There are 9 hidden switches. A switch that is on adds its own fixed numbers to the row, and there is some noise. The rows also spread widely along 14 directions, which tell nothing about the answers.
In the rows, 128 means zero.
Some rows, each with its switches (1 for on, 0 for off) after it:
[169 133  73 132 127 133 111  78 132 147  73 106 105  98 119 121 131  82
 172 118 146  71 132 101 168 174  63 124 162] -> 1 0 1 1 1 1 0 1 0
[ 94 132  68 159 156 141 102 104 108 153 140  82 110 107 105 163 108  91
 126 143 139 142 113 164 160 136 132 110 151] -> 0 1 1 0 1 1 0 0 0
[110 175 111 120 141  42 138 132 104 121 167 118 161  83  96 179 166  84
 162 144 173 169  98 149  86 179 156 124 124] -> 0 0 0 0 0 1 0 0 1
[152  92 107 114 119 159 120 113 133 129  69  66  98 148 104  81 104  75
 140 114  91  98 146 121 174  66   4  77 111] -> 1 1 1 1 0 1 0 0 1
[116 156 125 112 122 107 126 152 134  99 164 127 145 119 133 139 157 114
 150 173 133 141 101 154 106 182 175 146 126] -> 1 0 1 0 0 0 0 1 1
[114 154 135 114  99 128  94 125 139 122  92 108 125 167 111 139  92 149
  76 147 123 129 142 146  98 132 131 118  80] -> 1 1 0 1 0 1 0 0 1
[ 96 130 136 106 154 162 164  98  62 138  72 132 110 130 126 107 130 100
  90 181 191 124 161  96 123 150 113 127 117] -> 0 0 0 1 0 0 1 0 0
[ 92 123  99 156 153 132 143 163 121 163 115 129  83 118 109 132 138  99
 116  91 161 131 106 166 150 169 143 124 144] -> 0 1 0 1 1 0 0 1 0
[125  88 158 150 117 103  90 101 152 133  72 107 120 109 133 133 118 166
  79 104  99 148  95 166 147 122 147 106  93] -> 1 1 1 0 0 0 0 1 1
[ 85 168 125 113 139 160 207 157  94 163 120  96 116 109 124 118 138  67
 128 156 142 180 124 156 130 147 104 137 157] -> 1 1 1 0 0 0 0 1 1
[147 135 107 113 124 172 177 158 104 121  89 108  83 101 156  88 146  62
 146 158 117 149 108 163 159 150  84 147 180] -> 0 0 1 1 1 1 1 0 0
[149 170 102  96 130 123 175 154 112 118 160 119 137 122 108 134 116  74
 106 102 161 114 129 107 126 155 134 113 188] -> 1 0 1 1 0 1 0 0 0
[135 130 121 133 133 118 125 152 126 127 102 102  85 111 135 128 126 102
 147 106 119 155 110 169 150 139 144 122 171] -> 1 0 0 0 1 0 0 0 1
[ 79 146 155 129 134 149 133  94 135 146  76 146 111 106 106  82 125 135
  96 166 151 136 150  75  98 122 120 108  90] -> 0 1 0 1 0 0 0 0 0
[ 73 106 121 189 146 130 114 157 129 126 136 128 137 126 101 125 104 168
 161  91 147 167 105 141 112 112 126 149 100] -> 0 0 0 1 0 0 0 0 1
[125 144 130 111 116 129  75  77 106 168  72  86 122 141 110 156  90 141
  49 134 128 118 153 134 148 110 105  84  89] -> 1 0 0 1 1 0 0 0 0
[124 153 144 131 114 169 145 139 181 123  97 145  90 101 115  59 110 103
 154 152 106 145 129 101 103 105  92 121 121] -> 0 1 0 1 1 0 0 0 1
[ 69 127 123 161 138 154 115 124 132 187  86 100  98 147  91 136  85 118
  81 115 126 147 124 162 124 112 118  96  80] -> 1 1 0 0 0 1 0 1 1
[165 159 123 108 122  84 145 119 117 103  90 113 127 115 132 145 110 116
 137 100 171 125 139 116 117 169 124 148 186] -> 0 1 0 1 0 1 0 0 1
[ 86 156 141 155 105  99 145 181 111 125  66 141 126 152 125 121 132 180
 124  84 156 154 121 134 106 174 127 178 113] -> 1 0 0 1 0 1 0 0 0
[150 150 157 108  70  76  73 136 173 103  29 115  98 140 152 105 126 183
 136  99  95 120 135 122 142 149 130 137 169] -> 0 1 0 0 0 0 0 0 1
[138 141 129 107 111 113 126 163 118  86 136 117 128 139 140 126 122 117
 124 143 138 138 123 136 129 147 145 139 140] -> 0 0 1 0 1 1 0 0 1
[ 97 137 165 129 121 153 136 122  89 145  65 133 119 161 132 138 100 176
  44 154 158 159 139 154 100 158 141 158  52] -> 1 0 0 1 1 0 0 0 1
[122 135 108 144 135 153 149  98 117 154 102  94 132 106 111 130 112  90
 175 156 146 155 121 161 110 127  36 141 104] -> 0 1 0 1 0 0 1 1 1
[177  99 116 164 147 121 172 137 130 115 145 105 117  57 134 137 108 103
 145  61 123 171  67 180 153 125 127 134 195] -> 1 0 1 1 1 0 0 0 0
[121 100  96 147 192 131 151  37  91 152 133 122 136  55  94 136 133  77
 125 146 192 125 121  86 141 155 131 101 134] -> 0 0 1 0 0 1 0 0 1
[124 133 148 133 117 123  86 118 152 156  45 124  75 137 108 116  93 139
  87 108 132 120 130 130 124 132 133  96 120] -> 0 0 0 1 1 0 0 1 1
[106 141 133 112 105 112 119 147 103  95  95  77 133 137 145 133 129 138
 144 166 117 162 120 169 129 119 101 143 124] -> 0 1 1 1 0 0 0 0 0
[161 104  95 143 114 107 105 126 121 117  61  81  75 132 158 165 147 121
 199 128 101 143  90 238 148 193 113 171 155] -> 1 0 0 0 0 0 0 0 1
[ 86 145 121 135 145 137 156 158  98 134 127 136 134 121 135 118 131 126
 118 118 179 143 132 125 137 173 156 161 154] -> 0 1 0 1 0 1 0 1 1

New rows, each followed by its switches (1 for on, 0 for off):
[123 164 131 127 117 120 125 118 115 134  65 112 100 114 120 126 108 121
 147 143 147 145 136 126 109 137 102 135 143] -> 0 0 0 1 1 0 0 0 0
[165 142 135 145 103 171 165 152 167 120  94 132  95 130 131 100  71 123
 120  90 111 148 118 152 106 129  98 158 144] -> 1 1 0 1 1 1 0 0 1
[129 173 133 134 122 142 197 150 106 136 102 144 119 114 135 140 116 133
 136 136 176 178 113 168  75 199 122 207 133] -> 0 0 0 1 1 0 0 0 1
[173 116 131 118 133 160 147  83 135 101 142 128 116  95 118 116 102  68
 122 199 136 129 114 125  90 118 111 102 108] -> 0 0 1 0 1 0 1 0 0
[172 107 122 108  92  98  84 108 169 110 102  92 134 114 122 128 130 131
 110 123  79 119 102 157 150 113  88 101  97] -> 0 1 1 1 0 1 0 0 1
[101 159  94 136 141 161 135 116  95 114 110 114 123 119 151 127 121 135
 170 155 161 131 151 123 148 181 143 180 198] -> 1 1 0 1 0 0 0 0 0
[145 141 129 114 135 125 146 114 113  85 127 134 133 128 126 127 122  92
 143 164 174 129 145 110  96 166 124 147 122] -> 1 1 0 0 1 0 1 0 1
[113 146 173 101 102 134 153 140  95  73  96 142 152 125 169 105 122 178
  84 174 149 161 133 108  99 149 163 177 118] -> 0 0 1 1 0 1 0 0 0
[127 128 100 164 127 115  91 112 138 149  92 100 114 114  98 143 103 125
 148  94 123 128 106 152 134 127  87 116 112] -> 1 0 0 1 1 1 0 0 0
[153 136 110 139 120 143 131 124 135 127 142  96 137 112 123 139 101 111
 140 117 118 145 119 164 133 117  85 130 126] -> 1 1 0 1 1 0 0 0 0
[ 84 102 105 169 181 188 152  87  66 156 114  92 123 116 104 132  79 100
 134 144 177 160 138 138 124 108  96 130 105] -> 1 0 0 1 0 1 0 0 1
[114 197 114 142 107  70  67  96 159 128  87 114 142  78 121 158 130 147
 163 142 134 149 108 141 106 189 162 147 142] -> 1 1 0 1 1 1 0 1 1
[129 165 167 125 108 149 117 106 179  82 107 159 145  85 152  73  81 190
  86 136 130 144 138  46 108 126 193 150 182] -> 0 1 1 1 0 1 0 0 1
[ 88 160 126 107 141 173 130 117 104 163  75 121  95 128 113  85 123  98
  89 162 147 132 158  91 147 134 106 105 124] -> 1 0 0 1 1 0 1 0 1
[130  98 125 116 137 145 127 103 130  98 150 124 130  98 136 109 143  93
  96 171 114 126 116 125 154 126 158  92 114] -> 1 1 1 0 0 1 0 0 0
[121 157 109 107 135 156 128 117 125 150 123 107 131 130 100 110  99 108
  90 121 138 115 143  88 150 118  97  94 145] -> 1 0 1 1 0 0 1 0 1
[ 98 155 135 160 143  94 143 152 120 132 121 112 136  88 109 128 118 116
 149  87 156 169 112 130 122 120 132 128 162] -> 1 1 0 1 1 0 0 1 0
[192 121 129 136  88 162 113 114 183 110  94  99 112 131 139 117  66 145
 157 105  79 133 118 166 117 103  69 149 139] -> 1 1 0 1 0 0 0 0 1
[ 97 152 114 166 128 157 156 165 127 133 116 126 125 132 109 105  95 141
 154 119 148 162 109 135 105 134  78 171 116] -> 0 0 1 1 1 0 1 0 1
[178 138 123  93  93 124 108  96 130 116 122  95 157 141 111 141  88 123
  95 142 122 102 139 117 117 106  71 105  97] -> 0 0 1 1 0 1 0 0 0
[110 162 126 157 123 139  99  86 136 121  96 111 120 102 124 152  79 157
 170 177 136 164 114 149  74 133 138 154 138] -> 0 0 0 1 0 0 0 0 0
[137 171 129  92  87 126 121 148 143 106 120 107 160 127 153 112 133 138
 122 144 110 132 130 128 146 152 120 151 152] -> 1 1 1 1 0 1 0 1 1
[128 171 131 137 113  95 135 143  89 110  99  96 156 133 135 155  91 147
 149 103 162 163 135 140 106 138 104 172 151] -> 1 0 0 1 1 1 0 0 0
[ 98 112  73 152 150 144 109 131 118 159 136  82 110 129  91 144 120  85
 125 103 116 127 114 172 172 107  93  88 117] -> 1 1 0 1 0 1 0 0 0
[115 118 136 161 114 104  91 128 176 123  89  84 115  94 104 107 104 130
 182 118  90 161  90 152 116  80  78 104 120] -> 0 1 1 1 0 0 0 1 1
[135 115 120 146 136 126 153 120 117 139  33 140  83 142 113 104 113 126
 117  74 175 103 135 107 123 181  99 147 135] -> 1 0 0 1 0 1 1 0 1
[156  91 124 134 139 161 155 106 150 123  95 145  82 126 118 104 113 107
 116 128 144 109 125 143 112 154 106 129 103] -> 0 1 0 1 0 0 0 0 1
[152 114  98 140 125 146 110 121 157 137 133  98  93 120 114 136 108  90
 163 126  89 138 100 182 132 123 106 107 131] -> 1 0 0 0 0 0 0 0 1
[157 144 127 138 104 128 124 108 149 108 108 114 114 132 111 145  78 113
 162 148 130 134 118 149  62 120 106 135 116] -> 0 0 0 0 0 1 0 0 0
[102  87 103 143 161 136 127 126  95 150  52 126  53 166 104 124 136 107
  93 111 166 102 127 155 149 186 133 117 108] -> 1 0 0 1 0 0 1 0 1
[100 142 161 106 134  99 147 117 135 131  99 136 121 112  96 116 131  98
  62 145 162 131 124  99  91 152 170  81  89] -> 1 1 1 0 0 1 0 1 1
[ 82 138 142 121 123 154 126 131 107 152  84  72 111 120 125  95 113  97
 137 154  97 170 149 131 154  50  66  91 134] -> 0 1 0 0 0 0 0 0 0
[155  70 101 136 160 148 151 113 120 131 144 149  92 128  95 114 146  55
 123 119 166  77 127 117 144 153 106  93  82] -> 1 0 0 0 1 0 0 0 0
[ 68 168 115 137  98 103  64 125 126 153 120 115 169 135 130 159 159 195
 134 168 113 161 117 158 138 168 125 170  62] -> 0 0 0 0 0 0 0 0 1
[178 111 145 136 113 164 174 166 170  97 143 141  98 123 118  97  81  90
 113  91 106 132  99 150  88 104 127 113 135] -> 1 0 0 1 0 1 0 0 0
[119 151 143 134 132 117 132 139 134 107 154 127 129  97 118 122 106 110
 126 134 145 160 122 119 108 107 157 112 150] -> 0 1 0 0 1 0 0 0 0
[147  69 147 156 137 171 148 115 146 140 119 132 117 105 115  92  91 130
 106  88 114 147 111 135 133  71  74 112  85] -> 0 0 0 1 0 0 0 0 1
[111  82 131 164 129 157 114 136 140 145  93 104  89 154  87 111  84 121
 111  97 103 132 115 156 120  71  77  80  65] -> 1 0 0 1 0 0 0 0 0
[131 147 121 110 155  99 152 138 117 129 145 120 115  99  97 122 128  53
 107  98 168 127 137  94 139 130 151  74 169] -> 1 1 0 0 1 1 0 0 1
[109 131 105 117 105 203 129 102 111 179  34  80  86 178 131 116  97 138
  93 168 109 120 155 166 154 135  36 148  90] -> 0 1 1 1 0 0 0 0 1
[120 143 124 134 123 187 133 135 184 176 111 127  86  95 117  78 104 116
  80  90  75 138 123 125 169 102 123  90 165] -> 1 1 0 1 0 0 0 0 1
[141 137 104 109 113 133 130 147 124 124 131 108 126  98 141 120 149 108
 122 134 105 133 107 148 168 143 120 126 159] -> 0 0 1 1 0 1 0 0 0
[ 86 169 140 133  82 172  46 125 156 121  83 134 124 136 171  97 120 209
 117 188  77 153 131 136 155 153 169 173 117] -> 1 0 0 0 1 0 1 0 1
[123 147 154 127  96 171 116 133 159 125 126 131 133 137 119 107  93 131
 114 171 104 142 122 144  84  99 102 123  55] -> 1 0 0 1 1 0 0 1 0
[107 118 113 182 139 113 107 105 138 154  89 102 122 107  90 149  91 132
 129 103 141 146  87 163 108 135 103 124  77] -> 1 0 1 1 1 1 0 1 1
[ 68 155 136 156 100 135 113 160 147 158 108 106 115 153 109 150 113 149
 111 143  90 184  98 204  95 122 124 130  65] -> 1 1 0 0 0 0 0 0 0
[112 138 134 147 150 185 147 102 176 137 110 179  74  84 109  72 119  83
 137 168 141 117 115  86  86 157 173 104 141] -> 1 0 0 0 0 0 1 1 0
[156  68 147 103 123 153 124 146 120  97 107  82 107 113 168  85 122 112
  85  94  75 128 123 142 225  67 116  85 185] -> 1 1 1 1 0 0 0 0 0
[148 117  94 158 149 147  95  82 176 121 133 134 122  60 102  85 118 112
 170 120 117 116 105  81 151 127 109 104 150] -> 1 0 1 1 1 0 1 0 1
[153 126 137 136 131 136 184 127 126 137 120 128 120 108 119 131 113  96
 121 115 152 156 119 154 102 139  87 142 105] -> 0 1 0 0 1 0 0 0 1
[ 95 176 118 149 131 104 138 108 132 186  66  85 104 107  86 171  92 135
  89 115 139 179 100 178  91 144 114 120 126] -> 0 1 1 1 0 0 0 0 1
[ 89 184 158 116  84 137 110 169 157 131  80 147 127 152 128  90 119 162
  91 135 117 142 127 113 103 151 141 142  98] -> 1 0 0 1 0 1 1 1 1
[103  90 128 147 124 152  99 111 134 136  56  89  99 147 111  93 107 147
 128 135 107 130 132 132 144  88  55 111  82] -> 0 1 1 1 0 0 0 0 1
[130 185 158 111 101 152 148 160 145 122 106 107 124  94 168 101  88 137
 129 113 110 171 136 128 140 108 141 145 235] -> 0 1 0 1 0 0 0 1 0
[ 63 170 152 145 143 138 117 139 121 102  75 142  90 160 106 105  67 133
 120 162 198 134 156  87  61 135 176 125 137] -> 0 1 0 1 1 0 1 1 0
[121 146 120 108 121 102 110 128 124 124 194  96 202  92 110 140 151 109
 140 149 119 148 106 132 137 116  97 106  83] -> 1 0 1 1 0 0 0 1 1
[153 142 129 138 126 119 141 101 121  93  91  93 111 123 120 160  74 121
 152 172 155 164 113 177  61 141 104 157 118] -> 0 1 1 1 1 0 0 0 1
[160 167 113 137 120 177 121  89 178 146 108 135 117  66 138  98  96 118
 169 140 116 132 118 112 122 146 113 147 191] -> 0 0 0 1 0 0 1 1 1
[137 136 139 150 120 116 118 137 184 108 109 120 104  90 118 107  96 109
 166 106 112 154  98 141  98 111 138 116 160] -> 0 1 0 1 0 1 0 1 1
[177 161 131 114  78 112 120 148 142  86  87 103 143 142 156 127  82 162
 164 107 135 120 126 128 111 152 102 182 181] -> 0 0 1 1 0 1 0 1 1
[178 112 162  96  82 175 120 126 144 112  84 131 120 131 168  86 104 130
  80 150  99 111 140 131 145 108  97 131 105] -> 0 0 0 1 1 1 0 1 0
[156 158 148  99  99 148 148 130 160 117 119 140 138 109 131  75 115  89
 147 141 126 111 147  69 108 108  90 115 140] -> 0 0 0 0 0 1 0 1 0
[141 109  94  86 154 128 117 105  86 144 167  93 144 127 101 154 136  62
  62 129 152  95 146 129 180 124 123  61 107] -> 1 0 0 1 0 1 0 0 1
[180  87 114 104 118 170 119  95 151 120 158 133 133 130 127 113 125  96
 123 160 110  94 131 133 139 120  84 117  74] -> 0 0 0 0 0 0 0 0 1
[ 86 209 145 133  95 113 144 153 140 150  90 122 160 130 119 112 120 151
 157 119 138 169 136 109  95 148  79 165 120] -> 1 1 0 0 0 0 1 1 1
[133 142 180 108 107 128 156 118 109 103  96 103 156 105 146 105  95 135
  70 138 127 182 135 111 121  90 121 127 117] -> 1 1 1 0 1 1 0 0 1
[143 126 131 112 104  85 113 112  94 115  77  88 145 135 137 149 120 137
  92 121 141 132 138 139 147 132  94 129 111] -> 0 1 1 0 1 1 0 0 0
[120 155 139 125 145  96 139 108  97 110 120  96 148 100 127 143  89 108
 157 119 184 148 151  91 114 108 140 117 206] -> 0 1 0 0 0 0 0 1 0
[ 51 161 103 187 165 123 169 121 115 154  89 127 118  90  95 109 121 132
 168  98 182 167 120  87 112 171 132 157 169] -> 1 1 1 0 0 1 0 0 1
[129 186 153 114  94 167 157 134 149 160  59 159 114  73 177  74 144 177
 103 125 116 168 127 113 148 184 135 195 172] -> 0 0 0 1 1 0 0 0 1
[114 117 133 144 126  99 178 164  99 134  83 140 116 125 117 106 176 104
 146  97 156 142 116 135 124 164  81 149  77] -> 1 0 0 0 1 1 0 0 0
[137 158 106 114 117 134  94 100 123 135  94  86 102 122 128 155  98  98
 121 178 128 129 122 162 127 153 141 117 145] -> 0 0 1 0 1 1 0 1 1
[196 157 146 101  72  93 107 134 161  43 141 142 178 127 137 102 114 139
 173 129 132  99 142  69  88 126  92 150 115] -> 1 0 0 1 1 1 0 0 0
[108 114 133 141 110 197 158 160 130 152 118 120 140 151 129  90 103 128
 100 109 109 147 127 156 143  99  60 145  68] -> 1 1 0 1 0 1 0 1 1
[179  67 110 123 150  81  99 109 103  90 135  54 104 151  84 178  78  53
 155 116 154 111 123 176 107  71  81  56 113] -> 0 0 0 1 0 0 0 0 1
[162  71 125 122 140 123 137 130 130 106  74 126  61 144 120  99 127  62
 155 118 152  84 126 132 125 146 110 100 130] -> 0 0 0 0 0 1 0 1 1
[115 105 101 150 168 112 108 144 119 111 150 126 110 125  87 114 104  69
 128  97 187 101 123  98 135 113 139  73 144] -> 0 0 0 1 1 1 1 1 0
[124 172  85 122 135 139 110 104 133 142 132 105 114 114  93 142 102  77
 156 187 158 118 121 131  97 157 113 118 126] -> 0 0 1 1 1 1 0 1 1
[121 154 164 130 110 122 143 154 133 108  79 144 114  99 163  92 128 160
 124 107 127 163 119 111 135 140 159 157 193] -> 0 0 0 0 0 0 1 0 0
[149 113 147 140 125  79  92  75 134  96  89 125 130 141  92 156  86 147
  85 139 163 115 119 114  67 145 146 104  45] -> 1 0 1 0 1 1 0 0 1
[187 134 119  94  98 129 138 106 140  97 102 123 136 100 172 128 147 145
 114 154 114 127 112 157 148 192 117 176 150] -> 0 1 1 1 0 0 1 0 1
[132  83 165 116 148  90 111 124  75  93  50  83  83 124 135 114 105 102
 115 122 150 143 144 125 152  76 131  76 163] -> 0 0 0 1 1 0 0 0 0
[108 121 147 113 148 104 130 101 119 138 123 127 146  85 107 107 148 117
  91 123 156 139 139  81 141 111 123  86 107] -> 0 1 0 1 0 0 0 0 1
[ 98 132 106 128 143 168 165 172  67 134 105 132 120 115 169  79 159 122
 146 117 156 148 147 119 201 162 105 187 182] -> 0 0 0 1 1 1 0 0 1
[126 100 138 105 142 135 181 174 113  92 148 167 117 132 114  68 162  91
  86 112 166  97 129  73 142 142 138 107 119] -> 0 0 1 1 0 1 0 0 0
[152 173 130  82  82 104 110 144 140  93 116 103 146 164 125 112 117  97
 161 139 133  87 169  85 119 123  88 118 147] -> 1 1 0 0 0 1 0 1 0
[124 125 149 128 117 148 164 142 135 149  89 139 122 122 128  98 138 120
  98 120 137 144 125 141 126 152  85 140  72] -> 1 1 0 1 1 0 0 1 1
[ 54 136 115 158 178  96 147 129  94 137 155 190 149 131  81 129 156 146
 102  99 240 104 144  42 106 206 195 135  93] -> 1 0 0 0 0 0 0 0 0
[110 158 124 119 121 156 115  90 142 159  72 142 112 105 118  95 135 133
  98 143 130 113 137  86 133 159 115 117 121] -> 1 0 0 1 0 0 1 0 0
[149  93 135 132 127 101 127 109 141  95 125 118 134  99 124 148 131 127
  94 134 120 148  82 179 112 153 152 119  83] -> 1 1 1 1 0 1 0 0 1
[105 122 165 108  92 145 115 126 127 119  85 110 163 124 144  66 145 138
 125 159  96 142 148  99 151  83  55 123  58] -> 1 1 0 1 0 1 0 1 1
